There are 3 nested groupings, the coarsest first. Each group lies inside one group of the grouping before and may be the whole of it. The rows also spread widely along 10 directions, which tell nothing about the answers.
(in the rows, 128 means zero)
Some rows, each with its group in each grouping after it:
[ 98  86 109 189 118 138 139  92 145 156 176 154 132  89 111 113 133 130
 134 137  76 140 151 106  71  92 148 121 117  76 140 142 130 143  95  97
 117 118 123 170 124 142 145]
J_363 J_830 samif
[147 114 113 132 147 101  98 131 143 156 137 161 127 100 128  97 141 145
  90 114 124 114  95 108 162 124 177 107 125  73 123 117 163 129 130 123
  71 149 188 128  74 120 150]
J_363 J_830 zizeg
[108  93 131 154 143  89 133 160 121 126 118 127 137 121 144 166 160 121
 132 191 104 151 143 149 151 116 150 135 104 135 148 140 122 139 111  94
 104 136 178 119 104 145 153]
J_63 J_637 Kotu
[112  67 100 197 180 109 111 142 119 133 124 150 130 120 180 139 155 113
 128 195 121 148 142 132 149 143 189 137 111 105 140 112 146 142 109  76
 103 161 175 146 103  91 158]
J_179 J_136 Zibo
[118 135 156 140 117 135 107  84 133 122 151 132 128  69  97  64 128 135
  77  80  99 164 126 115  97 123 142 134 144 122 127 166 121 206 120 195
  86 153 182 173  98 108 111]
J_363 J_516 Kifi
[119 106 150 191 115 100 165 138 137 123 124 145 139 120 112 152 150  83
 168 151  53 168 153 119 100 129 159 133 102 140 193 139 114 172 108  74
 134 116 194 117 139 153 173]
J_710 J_995 Redud
[120 169 179 166 126 108 112 129 157 142 148 107  96  82  78 137 113 131
 129  40  83 168 114  97 148 160 134 138 119 106  74 129  98 152 133 173
 115 151 172 132 130 108 117]
J_63 J_637 lur
[107 110 108  95 123 129 111 138 108  97 113 118 117 135 149 109 142 144
 114 177 120 132  61 125 159 139 117 133 107 119  97 145 172  84 158 111
 122 135 154 108 101  70 131]
J_63 J_174 fek
[126 147 128 115 137 143 121 123 121 129 131 143 110 128  92 138 153  96
 130 122  64 152  70  74 167 150 137 129  95 147 126 128 149 109 127 106
 119 129 176  84 129  54 123]
J_710 J_829 gukov
[137 156 144 126 141 103 124 150 133 166 153 133 119  96  67 152 146 115
 117 100  72 147 121 104 166 122 149 125 100 124 133 133 118 161 105 145
  97 131 183 120 111 132 119]
J_63 J_174 Tum
[138  97  77 146 205 116 102 150 118 183 174 180 125 101 114 119 151 104
 107 140 104 114 125  93 169 121 219 111 112  79 153 101 160 152  97 107
  70 153 191 137  86 110 145]
J_710 J_553 gopi
[ 78 104 148 171  99  48 140 146 151 133 126 101 159 117 124 186 128 173
 171 193 117 133 161 185 139 117 123 145 117 116 112 141 102 138 113  89
 126 129 147 125 102 208 148]
J_710 J_829 Paf
[ 85  79 102 184 159 145 134 111 116 129 166 151 132 100 129 122 137  92
 143 165  78 158 154 107  96 127 167 139 112 114 143 134 129 167  96  99
 120 143 149 164 132  99 133]
J_710 J_332 bakev
[123 162 169 120  87  89 159 153 151 150 169  96 107  91  38 152 108 140
 155  55  50 155 118 105 127 114 118 127  96 101 100 145  98 135 127 145
 133 106 151 126 136 187 128]
J_63 J_775 dumam
[113 107  81  99 168 149 125 136  93 129 171 133 126 111 101 100 126  97
 119 150  82 127  82  80 143 135 164 127  99 109 127 125 175 133 128 112
 118 132 162 125 105  70 117]
J_710 J_332 tud
[120 110 116 149 104  98 123 121 133 126 158 109 125  96 115  72 109 158
 125 104 107 126  91 117 115 137 156 117 127  64 115 132 164 149 150 133
 133 129 163 154  90 128 143]
J_179 J_893 bamim
[110 122 118 210 176 149 109 116 139 154 136 176 103 119 127 162 156  74
 144 138  73 158 118  71 151 166 171 139 101 121 122  97 126 115  96  71
 117 153 167 110 151  37 142]
J_710 J_995 bur
[112 114 110 123 135 154 117 111 130 154 158 147  95 101  96 130 154 138
 113 122  82 158 102  97 138 106 136 127  97 114  98 143 132  88  95 119
  95 130 132 137 128  95 111]
J_179 J_893 Ler
[109  72 110 172 138 143 138 125 134 133 161 139 100 101 132 122 126 125
 150 127  80 164 135 104  92 114 158 131 104  75 113 138 127 104 113  95
 122 130 124 165 141 124 146]
J_179 J_136 gupom
[110 132 103 124 111 127 132 110 117 138 181 107 135 105  81  88 104 129
 126 113  77 109  74  76 118 135 133 121 110  77 111 122 181 137 146 120
 151 106 140 135 100  87 119]
J_363 J_830 bub
[160 108  99 121 180 143 132 146 101 154 183 145 104  94  86  88 136  77
 109  83  53 155 101  53 135 128 202 110  95  94 165 121 162 166 115 128
 103 130 195 143 118  84 134]
J_179 J_893 Ladu
[ 66 105 117 151 133 114 121 105 122 140 162 119 149  93 104 136 130 152
 127 182 107 139 154 153 110 107 131 155 124 124 107 151 120 168  88 138
 113 145 133 164  99 135 106]
J_710 J_995 namit
[ 93 128 131 168 133 153 114  90 146 153 188 124 104  75  84 110  96 135
 132  71  78 151 119  73  98 135 131 137 117  69  61 127 124 127 119 142
 124 137 112 171 138  88 100]
J_363 J_830 zizeg
[126 137 103 115 159 147 113 113 132 189 178 184 117  91  58 134 164 110
  98 106  67 137 115  85 153  96 163 114  99 120 141 131 130 135  67 136
  69 132 164 124 108 114 110]
J_710 J_332 tud
[130 145 188 153  73  79 143 129 152 119  94 134 137 112 105 139 168 129
 128 124  79 169 135 156 129 117 121 127 116 160 180 169 101 179 117 133
 110 123 209 112 112 173 161]
J_63 J_174 fek
[111 137 125 151 113 121  87  88 149 130 127 153 128 109 123  86 145 155
 104 120 123 125  81 119 146 149 139 124 139 105 111 134 155 138 131 139
 108 152 172 123  87  78 134]
J_710 J_829 gukov
[137 122 102 130 126 153 110 101 127 142 119 179 111 132 121 108 189 113
  96 142  83 142  70  93 152 124 147 112 101 132 161 132 170 100 105 100
 103 125 177 102 105  55 143]
J_179 J_136 gupom
[135  90 106 174 146 124 144 137 124 149 176 139 114  98 108 103 129 100
 141 106  62 151 125  84 105 124 186 114 101  72 157 121 147 154 116  96
 128 120 167 155 124 123 153]
J_179 J_893 Ladu
[132  85 106 186 124 150 133 116 143 137 146 165  93 113 138  99 139 112
 142 103  77 153 101  82  97 128 171 112 105  64 135 122 150  94 127  77
 128 124 148 143 138  98 169]
J_179 J_136 Zibo
[ 66  61  60 161 165 139 135 118 100 138 204 116 147 100 125 110 104 130
 155 195  99 118 144 114  87 113 161 140 115  66 114 132 159 149 112  92
 146 131 102 185 108 113 119]
J_710 J_829 Paf
[154 161 158 133 100  95 120 109 145 148 152 133 126  82  63  70 136 139
  95  39  80 139 103 110 126 130 162 113 131 103 162 142 142 211 122 188
 106 130 212 145  80 142 138]
J_179 J_136 gupom
[ 87 103 151 186  62  95 149 119 148  94 127  98 136 113 134 110 118 151
 159 143  95 148 125 149  78 130 111 132 126  97 130 156 126 144 151 106
 166 113 147 143 118 158 164]
J_63 J_637 Kotu
[ 85 129 137  39 101 130 148 125  96  99 150  89 135 103  68 115 123 151
 121 155  81 158 100 138 115  97  95 154 107 164 108 188 133 137 122 166
 114 115 146 132 105 141  94]
J_710 J_995 Redud
[111 135 165 166  96  88 153 133 164 157 153 129 127  97  68 170 132 136
 168  98  61 158 154 129 116 108 134 129 106 113 134 145  86 147  97 112
 118 115 156 126 132 199 145]
J_710 J_829 Paf
[125 121 110 130  86  61 121 150 165 151 137 138 135 120 113 119 120 184
 136 124 131  81  76 139 163 125 148 103 122  47 102 113 162  85 150  90
 110 120 164  97  66 189 168]
J_710 J_332 tud

New rows. What belongs after each?
[ 98 129 110  84 126  97 134 138 109 162 179 110 150  94  61 136 144 159
 105 164  91 122 135 146 144  77 126 131 107 128 134 161 133 170  89 157
 101 118 146 147  78 170 104]
J_63 J_775 dumam
[122 151 175 159  94 117 148 127 154 144 142 133 105  98  68 155 148 112
 143  76  47 179 129 104 116 113 121 126  98 135 139 151  89 139 107 129
 121 112 168 116 145 150 140]
J_63 J_637 Kotu
[126  90 123 163 158  83 149 188 114 125 134 103 118 132 140 176 126 100
 173 163  79 155 119 104 169 157 171 136  80 104 120 104 140 109 139  53
 136 129 176 109 134 120 156]
J_179 J_893 Ladu
[100 125  92 104  77 138 140 107 135 143 141 162 131 140  89 136 165 137
 133 172  74 112  67 110 137  97 107 111  91 122 140 142 166  62 107  70
 127  89 134  81 106 120 138]
J_710 J_332 tud
[109 113 107  63 204 141 116 142  75 136 153 141 140  98  91 139 169  88
  82 182  83 164 132 117 171 105 164 147  94 194 154 157 133 184  76 158
  54 154 195 130  95  88  86]
J_710 J_332 tud
[117 103 123 145 143 153 136 122  90  89 115 138 129 130 144 101 167  65
 120 180  66 174 104 102 117 144 147 138 103 168 191 154 160 174 131 105
 134 131 195 124 129  42 145]
J_63 J_174 fek
[120 135 134 211 145  81 135 146 141 168 154 125 138 115  99 180 130  96
 154 141  73 129 135  91 161 154 163 130  97 100 131  92 127 157 114  70
 135 125 172 113 122 114 142]
J_363 J_516 Kifi
[ 90 115 146 136 118 145 132  97 125 117 125 148 128 103 107 135 162 119
 118 160  78 181 141 136 103 105 123 151 112 172 141 171 107 152  85 133
  99 137 159 138 130 113 121]
J_710 J_995 namit
[108 103 121 192 104 153 139 111 159 136 143 161  87 115 127 133 142 118
 156 112  66 162 113  91  95 121 132 119 102  81 112 133 119  70 120  70
 135 118 121 133 161 104 162]
J_63 J_775 dumam
[147 149 158 161 115  99 107 124 162 152 109 157 103 107 108 136 166 134
 112  86  91 162  97 111 173 142 155 116 110 123 126 125 122 124 112 123
  86 142 201 102 112 110 148]
J_179 J_893 bamim
[152 123 168 204 101  77 139 137 166 136 111 145 117 113 124 128 146 118
 148  84  81 156 125 118 128 147 169 116 116  96 165 121 122 156 130 101
 122 130 207 118 118 153 185]
J_179 J_136 gupom
[101 135 108 134 108  55 116 157 147 169 133 122 142 131 108 179 150 180
 132 185 127  91 103 155 198 116 124 121 104  94  94 114 145  90 116  86
 116 121 146  95  73 163 142]
J_63 J_775 dumam
[115 119 125 195 138  98 102 132 165 169 125 155 103 120 135 176 153 150
 141 135 112 136 115 119 176 142 150 129 103  83  84 100 123  74 103  78
 104 147 147 115 117 111 148]
J_179 J_136 gupom
[108  93 110 122  69 139 123  93 132  99 104 151 122 134 153  83 171 159
 109 171 106 145  70 139 115 110 115 116 116 124 144 165 169  84 130  96
 121 115 157 116  99  98 153]
J_179 J_893 Ladu
[106 134 141 108 130  74 117 152 128 146 144  92 130  98  92 150 123 174
 120 129 117 137 118 148 175 124 133 146 110 115  77 137 123 139 117 156
  98 145 159 137  83 155 107]
J_179 J_136 Zibo
[114 127 153 149 134  81 122 133 145 151 136 137 140  97  98 153 148 138
 127 132  97 152 151 143 147 116 154 136 120 134 139 144 101 176  95 138
  84 147 186 131 102 165 133]
J_710 J_829 gukov
[ 97 127 132 184 120 137 139 102 127 131 123 160 136 130 107 157 173  84
 147 178  55 162 127 104 121 135 133 140  97 167 173 136 130 148  87  77
 137 121 171 102 137  77 143]
J_710 J_995 Redud
[132  80 129 136 157 131 163 160 121 141 153 151 106  99 109 150 155  90
 136 132  54 185 165 111 104  82 172 124  91 126 171 159  97 143  92 104
  87 125 168 149 147 166 155]
J_63 J_775 dumam
[125 152 133 151 148 130  97  99 142 161 162 154 120  84  79  99 137 121
 106  73  88 143 110  92 142 142 167 123 129 107 125 127 132 179 107 161
  97 153 183 139 102  88 121]
J_710 J_829 Paf
[106  60 115 168 135 122 153 145 119 115 137 138 126 115 155 134 148 110
 150 189  83 164 157 137  90  98 153 132 103 111 165 160 122 138 115  80
 119 125 151 154 134 150 165]
J_63 J_174 fek
[146 121 132 188 133  72 109 152 161 160 111 157 114 125 137 155 159 137
 132 126 112 132 105 119 187 150 175 111 107  89 127  99 139 106 122  75
  97 142 195  98 101 129 172]
J_179 J_893 Ler
[129  96 107 129 139 121 113 131 136 132 125 168 117 115 143 105 149 136
 111 144 119 130  98 123 140 119 169 119 124  96 133 135 150 108 125 103
  85 146 178 121  97 122 162]
J_710 J_995 bur
[ 77 147 117 145  73 123 126  86 144 144 130 154 143 138  90 157 171 141
 137 180  81 122  89 127 146 120  92 127 100 147 126 138 143  94  95  84
 136 105 136  86 110 102 124]
J_710 J_332 bakev
[131 142 146 167  85 106 126 120 169 134  93 175 117 136 119 149 171 117
 141 123  84 139  82 112 158 144 137 112 104 128 148 121 135  91 123  70
 112 121 191  66 121 116 172]
J_710 J_332 tud
[ 96 146 145 158  84 107 133 108 149 155 160 124 134  97  68 139 145 149
 128 118  77 142 128 130 114 100 111 126 114 118 132 151 112 153  98 140
 128 111 144 133 105 155 126]
J_63 J_637 Kotu
[133 131 139  97 190  87 138 197  96 149 147 106 129 106  82 189 152  91
 121 154  72 158 137 114 194 117 166 138  80 162 147 133 115 169 102 133
  84 137 203 105 106 136 117]
J_63 J_637 Kotu
[ 96  99 107 128  35 144 154  77 142 105 143 146 135 121 109  56 137 159
 132 143  83 120  80 129  51  92 107 113 130  92 159 174 168 108 135 101
 155  89 131 133 105 148 162]
J_710 J_995 bur
[ 83  82 143 138 100  68 122 137 142 116 118 101 137 104 152 150 136 201
 130 185 142 156 151 198 135 101 122 147 122 115  86 167 104 119 112 124
  92 145 143 154  91 195 133]
J_179 J_893 Ladu
[103  80  85 106 140 115 155 137 106 166 202 124 147  90  79 129 128 135
 126 169  74 119 146 114 102  63 152 122  96  87 146 149 147 149  92 112
 104 103 125 164  94 178 120]
J_363 J_830 bub
[118  99 119 168  72 118 157 107 151 137 150 148 134 115 112 107 138 131
 145 132  69 126 109 104  79 100 134 106 108  78 163 141 152 117 126  73
 141  88 142 131 117 156 170]
J_363 J_830 bub
[141 171 152 162  76  83 125 118 165 162 143 130 120 108  64 120 135 147
 133  60  77 123  84 103 147 142 137 113 114  88 129 115 144 143 129 130
 138 112 181 109  97 137 146]
J_179 J_136 gupom
[132 145 158 111 116  70 159 171 126 141 173  83 128  86  51 131 101 132
 142  74  65 143 132 116 131 119 147 129 107  99 126 143 115 189 136 159
 126 117 179 143 107 193 132]
J_63 J_775 dumam
[107 107 128 158 183 102 137 153  96 141 153 113 149 108 113 174 142  82
 127 190  76 157 160 112 154 132 164 151  94 153 147 128 121 193  98 103
 104 141 180 137 116 105 115]
J_363 J_516 Kifi
[118 151 134 134  69  72 119 121 170 154 124 151 140 120  91 133 148 172
 125 122 112 102  86 144 161 120 126 109 120  98 125 128 143 110 121 109
 107 118 173  89  77 175 153]
J_710 J_332 tud
[112 136 132 164 121 101  96 110 116  98 109 118 148 117 145  75 147 123
  95 152 123 129  83 131 148 171 147 129 140 132 150 131 175 197 152 146
 134 150 211 121  70  52 146]
J_63 J_637 Kotu
[128 165 126 142 117 104  97 126 142 141 127 133 115 121 106 113 138 140
 110 102 108 114  56  98 184 167 139 118 118  96  96 105 165 116 150 123
 127 138 180  96  94  65 140]
J_63 J_775 dumam
[ 93 143 141 143  84 100 141 137 157 130 131 115 116 131  93 175 121 142
 174 131  79 133  83 111 156 146 101 136  91 108  74 119 127  61 137  74
 146 110 134  82 134 131 134]
J_710 J_332 tud
[106 143 149 185  62  65 147 115 156 131 153 107 157 110  80 111 109 145
 167 109  78 116 116 128 104 143 132 123 129  88 151 130 140 187 142 114
 171 106 171 126  99 169 158]
J_710 J_829 gukov
[108  90  80  88 139 126 143 129  93 157 169 139 144 107  90 126 171 134
 103 198  76 137 126 130 131  65 149 121  90 137 171 162 153 145  71 115
  92 108 150 142  90 142 115]
J_179 J_893 bamim
[113 102 110 108 130 112 136 125 105 145 163 129 142  95  91 108 158 137
 102 158  82 149 136 136 121  84 155 125 107 133 167 165 141 179  86 145
  93 122 170 156  88 149 119]
J_179 J_893 bamim
[ 96 144 140 182 169 116 104 128 144 167 157 142 112  99  91 178 135 112
 143 117  84 155 139 100 171 156 155 149 104 121  84 105 104 136  93 118
 101 158 160 126 135  88 110]
J_710 J_553 gopi
[ 97 132 100 144  71 107 157 113 116 140 178  97 149 126  65 111 126 135
 154 149  56 110  83 100 111 124 115 120  96  99 147 130 180 143 129  92
 187  78 136 121 103 117 126]
J_179 J_893 Ler
[ 92  93 134  94 122 141 150 121  95  98 164  87 122  90  96 101 121 132
 124 139  68 187 133 127  88 102 123 151 106 145 121 185 122 162 116 159
 120 126 144 173 128 129  97]
J_179 J_893 Ladu
[115  92 132 129 139  96 138 147 133 135 154 137 131  87 110 121 123 137
 130 123 100 149 149 140 118 105 167 127 120  99 132 150 111 161 112 135
  84 142 173 155 104 190 143]
J_710 J_332 bakev
[ 97 140 136 170  96  53 135 127 165 199 176 124 161  93  60 178 132 173
 140 140  91 103 159 145 143  89 128 124 110  85 119 124 113 155  81 112
 109 110 138 137  84 214 127]
J_363 J_830 zizeg
[ 61  64  73 172 146 101 127 134  99 119 156 106 163 124 163 129 130 142
 141 252 124 112 144 157 121 124 144 145 117  95 124 132 163 153 120  79
 149 134 127 163  88 110 138]
J_63 J_775 dumam
[112  95 143 187 149  70 109 142 151 153 118 140 132 102 147 165 157 154
 124 161 128 152 168 167 159 121 168 141 119 114 124 130 104 153  91 117
  78 162 178 148  93 163 149]
J_179 J_136 gupom
[ 95  99 120 166 115  60 124 149 138 136 124 107 143 122 142 160 137 172
 145 191 128 126 124 162 164 131 140 134 109  98 101 124 138 117 122  86
 120 135 157 123  89 154 145]
J_179 J_893 bamim
[ 98 131 161 180  77 107 130  94 160 136 155 123 126  78  92 100 126 158
 130  93  90 155 146 143  78 112 118 132 136  96 127 166 103 182 116 162
 128 128 148 172 115 165 135]
J_63 J_174 fek
[119 120  98 169 100 118 140 120 133 156 135 167 142 141 110 141 188 109
 131 186  70 116  98 111 135 105 138 102  94 122 198 127 164 120 100  57
 140  92 166  87 100 111 167]
J_63 J_637 Kotu
[ 96  96 103 105 162 146 142 148 106 136 203  97  97  81  88 117  90 130
 139 106  77 157 126  90 106 110 144 141  99  75  67 146 122 119 127 143
 122 133 109 179 137 124 103]
J_63 J_775 dumam
[ 78  94 135 177 142  66 114 152 137 134 130  94 136 107 147 173 119 172
 149 180 136 144 155 170 158 138 142 159 114 101  69 125 111 131 116 110
 112 158 142 155  98 155 128]
J_179 J_136 Zibo
[ 82  84 111 107 134 117 162 139  94 123 173  93 152 104 100 144 122 125
 140 196  72 147 146 127 103  88 126 146  93 131 133 160 136 150 108 109
 123 108 127 157 113 150 110]
J_363 J_830 bub
[103 101 111 164 113 130 115  96 131 104 141 143 136 105 140  63 124 126
 121 132 109 129  99 118  99 147 156 126 137  91 137 137 163 164 144 123
 129 143 172 149  96  93 150]
J_710 J_332 tud
[119 112 147 113 102  90 138 143 130 122 127 109 126 107 110 133 141 154
 127 136  94 159 117 147 140 111 133 132 106 128 127 158 123 132 121 127
 103 124 174 129 104 165 135]
J_179 J_893 Ladu
[115 124 108 153 134  43 120 158 130 157 144 121 167 120 111 141 129 149
 133 178 126  83 117 148 176 139 171 126 124  90 141 104 162 171 126  98
 122 134 191 111  56 164 156]
J_710 J_995 bur
[113 127 125 177 136 132  94  89 133 129  92 189 138 130 148 116 194 104
  94 180 108 145 104 126 155 147 156 131 128 165 176 130 152 157  95 102
  98 154 207 100  96  48 152]
J_710 J_995 bur
[ 85 138 139 165  81  91 137 114 138 140 151 108 149 112  86 140 136 150
 144 160  85 128 129 144 120 119 106 136 112 118 132 148 130 165 112 122
 151 110 143 134 104 146 128]
J_63 J_174 fek
